The rows come from 6 hidden closed curves, with some noise, and rows from the same curve form a group. Each curve winds through 4 dimensions. The rows are also pushed far along 2 directions, which tell nothing about the answers.
In the rows, 128 means zero.
Some rows, each with its group after it:
[135 133 114 114 127 139 130 132 140 147 109 151 132] | lato
[145 148 136 167 111 105 155 167 123 104  95 105  74] | duk
[129 143  99 134 142 125 194 133  84 147  94 157 107] | lato
[127 138 122 117 120 101 108 157 144 100 136 139 123] | kof
[138 142 122 136 116 127 150 148 121 101 132 128 116] | Feg
[110  93 110  76 186 208 141  34  90 211 181 173 205] | kul
[146 139 129 116 148 144 167 122 119 132 145 146 134] | kepor
[116  94 122  75 181 202 157  32  90 202 183 159 186] | lato
[144 143 125 118 108 128 121 158 163 100 137 129 122] | kul
[131 129 155 153 114 125 118 140 138 114 119  94 108] | duk
[113 137 127 103 131 151 133 119 137 117 142 148 159] | Feg
[115 126 116  83 126 166  93 119 154 127 159 159 165] | kul
[142 123 108 127 132 109 161 134 119 154 131 119 128] | kepor
[143 107  94 155 177 111 196  84  47 198 103 142 130] | kul
[138 105 132  90 136 174 114  90 162 165 178 125 187] | kepor
[117 151 141 128 109  94 112 173 149  85 106 124  85] | lato
[145 130 126 127 125 151 127 126 155 146 114 138 145] | duk
[157 131 138 132 107 151 120 136 160 110 151 112 122] | kul
[126 148 106 135 136 114 192 150  75 121 105 148  83] | kof
[112 135 135 105  89 138  48 160 195  84 142 129 142] | kul
[116 132 107 178 143  70 174 137  69 140  56 135 102] | Feg
[129 148 139 120 110 121 111 164 157  93 119 129 109] | duk
[125 146 113 130  98 113 125 171 149  90 119 132 120] | kof
[133 119 138  64 146 166  86  96 172 135 207 148 192] | kof
[144 118 136 124 103 133  92 143 181 123 156  93 143] | kepor
[128 145 115  96 156 131 165 124 118 139 134 168 138] | Feg
[136 140 118 130 119 126 127 147 146 128 104 139 124] | duk
[132 140 159 125 101 120  76 158 190 102 121 109 113] | lato
[128 130 138 152  86 143  84 157 150  87 122 106  96] | kul
[132 128 142 141 123 131 129 131 119 116 134 106 103] | kof
[113 133 108 143 121 124 178 134  83 123 108 133 106] | lato
[144 141 132 121 145 122 119 127 130 106 130 162 127] | kepor
[128 140  81 162 161 104 221 135  21 156  75 167  77] | kul
[135 109 113  95 161 143 101  82 134 166 153 166 175] | kepor
[149 108 136  58 176 175 125  62 155 196 183 159 183] | Feg
[131 133 124  98 144 171 140 108 145 155 134 159 164] | duk
[133 117 133 133 124 154 130 111 123 135 143 112 130] | kof
[127 137 104 104 148 117 153 130 109 134 139 164 138] | kof
[112 121 100 142 126 108 144 125  90 145  95 139 115] | lato
[135 125  84 183 161  75 222 122  20 159  75 143  93] | Feg
[147 126 111 125 144 156 160 107 121 172 115 149 147] | duk
[125 134  96 134 127 127 169 133  97 134 112 149 121] | kof
[143 152 114 127 141  95 173 159 114 123 109 147  96] | Feg
[111 134 106 109 139 121 146 122 103 138 116 161 122] | lato
[135 134 105 162 190 103 211  99  41 167  74 175 124] | kepor
[155 125 126 152 137  97 118 127 117 124 126 127 115] | kepor
[134 121 154 115 130 147  99 109 172 138 142 115 152] | Feg
[147 125 138 125 123 171 117 112 168 145 132 121 152] | duk

New rows, each followed by its group:
[112 142 103 144 134  82 167 151  79 126  79 148  89] | lato
[119 146 120 145 146  97 198 143  69 126  92 137  82] | lato
[157 128 127 130 132 120 142 129 131 138 138 121 114] | Feg
[146 122 120 110 156 145 153  99  99 161 145 147 116] | duk
[125 132 139  97 130 170 124 112 157 125 161 138 164] | Feg
[132 122 131 101 149 119 108 112 152 154 126 148 148] | Feg
[105 132 108 173 108  81 161 158  73 101  82 114  78] | lato
[121 138 146 128 109  98  94 162 140  88 123 114  87] | duk
[145 141 122 107 148 136 145 124 124 126 144 161 134] | kepor
[108 129 138 134 125 121 146 127  96 109 132 116 101] | lato
[108 124  95 134 136 128 178 110  66 143 115 142 118] | lato
[138 131 118 132 122 118 120 139 137 134 103 139 117] | duk
[134 141 141 116 112 142 120 146 159  94 158 121 135] | kof
[118 123 148 142 116 122 122 129 122 113 126 100 106] | lato
[118 137 130 208  87  82 121 187 105  82  59  90  60] | kul
[137 144 118 130 135  93 119 146 127 108 108 155 116] | kepor
[112 117 110 124 134 132 109 119 116 142 123 146 144] | kul
[128 144 128 107 132 136 139 140 132 120 128 148 118] | duk
[143 126  99 101 167 129 163 101  98 164 147 175 146] | kepor
[123 120 138 130 118 127  80 125 159 132 118 122 142] | duk
[135 129 130 108 144 140 120 113 146 156 121 144 137] | lato
[131 126 109 138 134 151 184 111  92 148 127 131 127] | kof
[156 129 134 132 125 109 126 137 148 132 133 114 110] | Feg
[131 109 142  94 120 148  33 105 200 125 164 136 186] | kepor
[120 117 114 122 143 132 133 103 110 149 127 148 154] | Feg
[133 135 145 163 107  86 108 166 131  88 113  92  80] | kof
[136 151 106 146 120  73 154 175 111 105  97 137  85] | Feg
[123 139 125 146 104 138 150 146 108 109 109 114  83] | kof
[106 129 124 179 126  52 157 151  57 108  79 105  58] | lato
[129 132 152 129 110 137  79 137 182 103 129 118 155] | kepor
[140 121 130 108 112 155  97 125 162 113 171 122 150] | Feg
[112 128 138 115 135 130 112 124 136 129 128 132 137] | duk
[149 134 115 151 146 103 179 130  74 144 106 133  76] | duk
[159 132 129 106 133 123 131 135 152 135 152 130 121] | Feg
[122 143 140 134 133  87 130 151 121 113 101 126  88] | lato
[143 143 135 138  93 120 114 168 154  81 138 108 108] | Feg
[160 136 123 154 106 125 140 150 132 107 120 115  93] | kul
[150 120 116 166 126  88 144 134 117 141 103 106 124] | kul
[129 133 137 131 134 139 131 126 142 129 123 132 151] | kepor
[147 139 117 174  98 109 132 168 113  98  98 116  66] | kul
[101 124 109 128 110 119 121 135 111 117 115 133 119] | lato
[102 132 163  59 101 154  28 135 217  82 183 129 155] | lato
[112 128 118 124 118 114 100 142 141 123 118 132 142] | kul
[125 111 122 101 122 158  75 103 156 140 156 141 165] | kul
[139 137 135 124 119 123 117 147 157 101 150 120 139] | kof
[131 135 129 108 157 143 116 103 131 127 130 176 160] | kepor
[112 102 129  68 182 166 128  53 104 183 174 163 169] | lato
[132 131 142 137 130 132 107 120 147 126 119 129 153] | kepor
[120 128 151 125  79 110  24 165 213  82 121 105 126] | duk
[134 127 147 125 111 118  86 140 152 103 143 108  99] | duk
[117 120 130 135 116 120 101 125 142 122 119 123 147] | Feg
[153 142 124 139 158 118 171 120  88 130 124 152 113] | kepor
[148 131  99 176 125  74 156 148  89 136  81 123  88] | kul
[114 122 146 102 129 159  90 110 166 137 139 136 168] | duk
[122 114 108  88 147 168 132  89 116 162 158 161 160] | kof
[121 139 125 160 109  77 123 171 104  96  87 117  60] | kof
[127 129 153 110 122 145 106 124 161 121 143 115 129] | lato
[154 129 104 156 146 102 177 125  76 160  90 139  90] | duk
[142 128 108 102 156 125 148 116 115 147 147 166 141] | kepor
[141 136 118  97 150 129 118 116 132 128 144 173 146] | kepor
[142 136 144  94 148 156 151 112 149 143 159 138 146] | Feg
[119 137 132  64 120 191 110 120 167 113 186 156 157] | kof
[125 117 133 151 108 141  95 129 133 119 124 110 121] | kul
[152 141 131 103 119 117 113 153 169 112 148 133 117] | Feg
[139 128 127 119 145 100 119 126 139 148 113 139 126] | Feg
[144 155 129 177 119  61 120 178 119  73  68 138  80] | kepor
[123 122 106 173 135  74 155 133  76 147  67 127  87] | lato
[101 113 151  92 115 141  68 111 155 104 172 114 142] | lato
[158 128 119  84 165 160 178  96 113 170 178 157 144] | Feg
[154 131 122 172 129 109 174 138 102 132 107 105 103] | kul
[141 123 126 158 130 133 149 120 124 156  92 123 133] | duk
[132 142 110 136 123 102 140 156 126 116 110 138 118] | kul
[126 115  89 146 181 108 210  89  21 189  98 160 101] | kof
[132 117 113 125 147 165 175  90  88 163 143 135 139] | kof
[154 129 131 144 119 143 141 133 143 134 117 117 120] | duk
[129 152 114 127  99 122 140 174 142  86 122 134 117] | kof
[132 135 132  79 106 142  72 145 192  97 169 145 153] | Feg
[151 134 130 127 132 144 156 123 121 138 128 127 107] | duk
[148 143 129 120 108 134 121 155 162 100 142 125 124] | kul
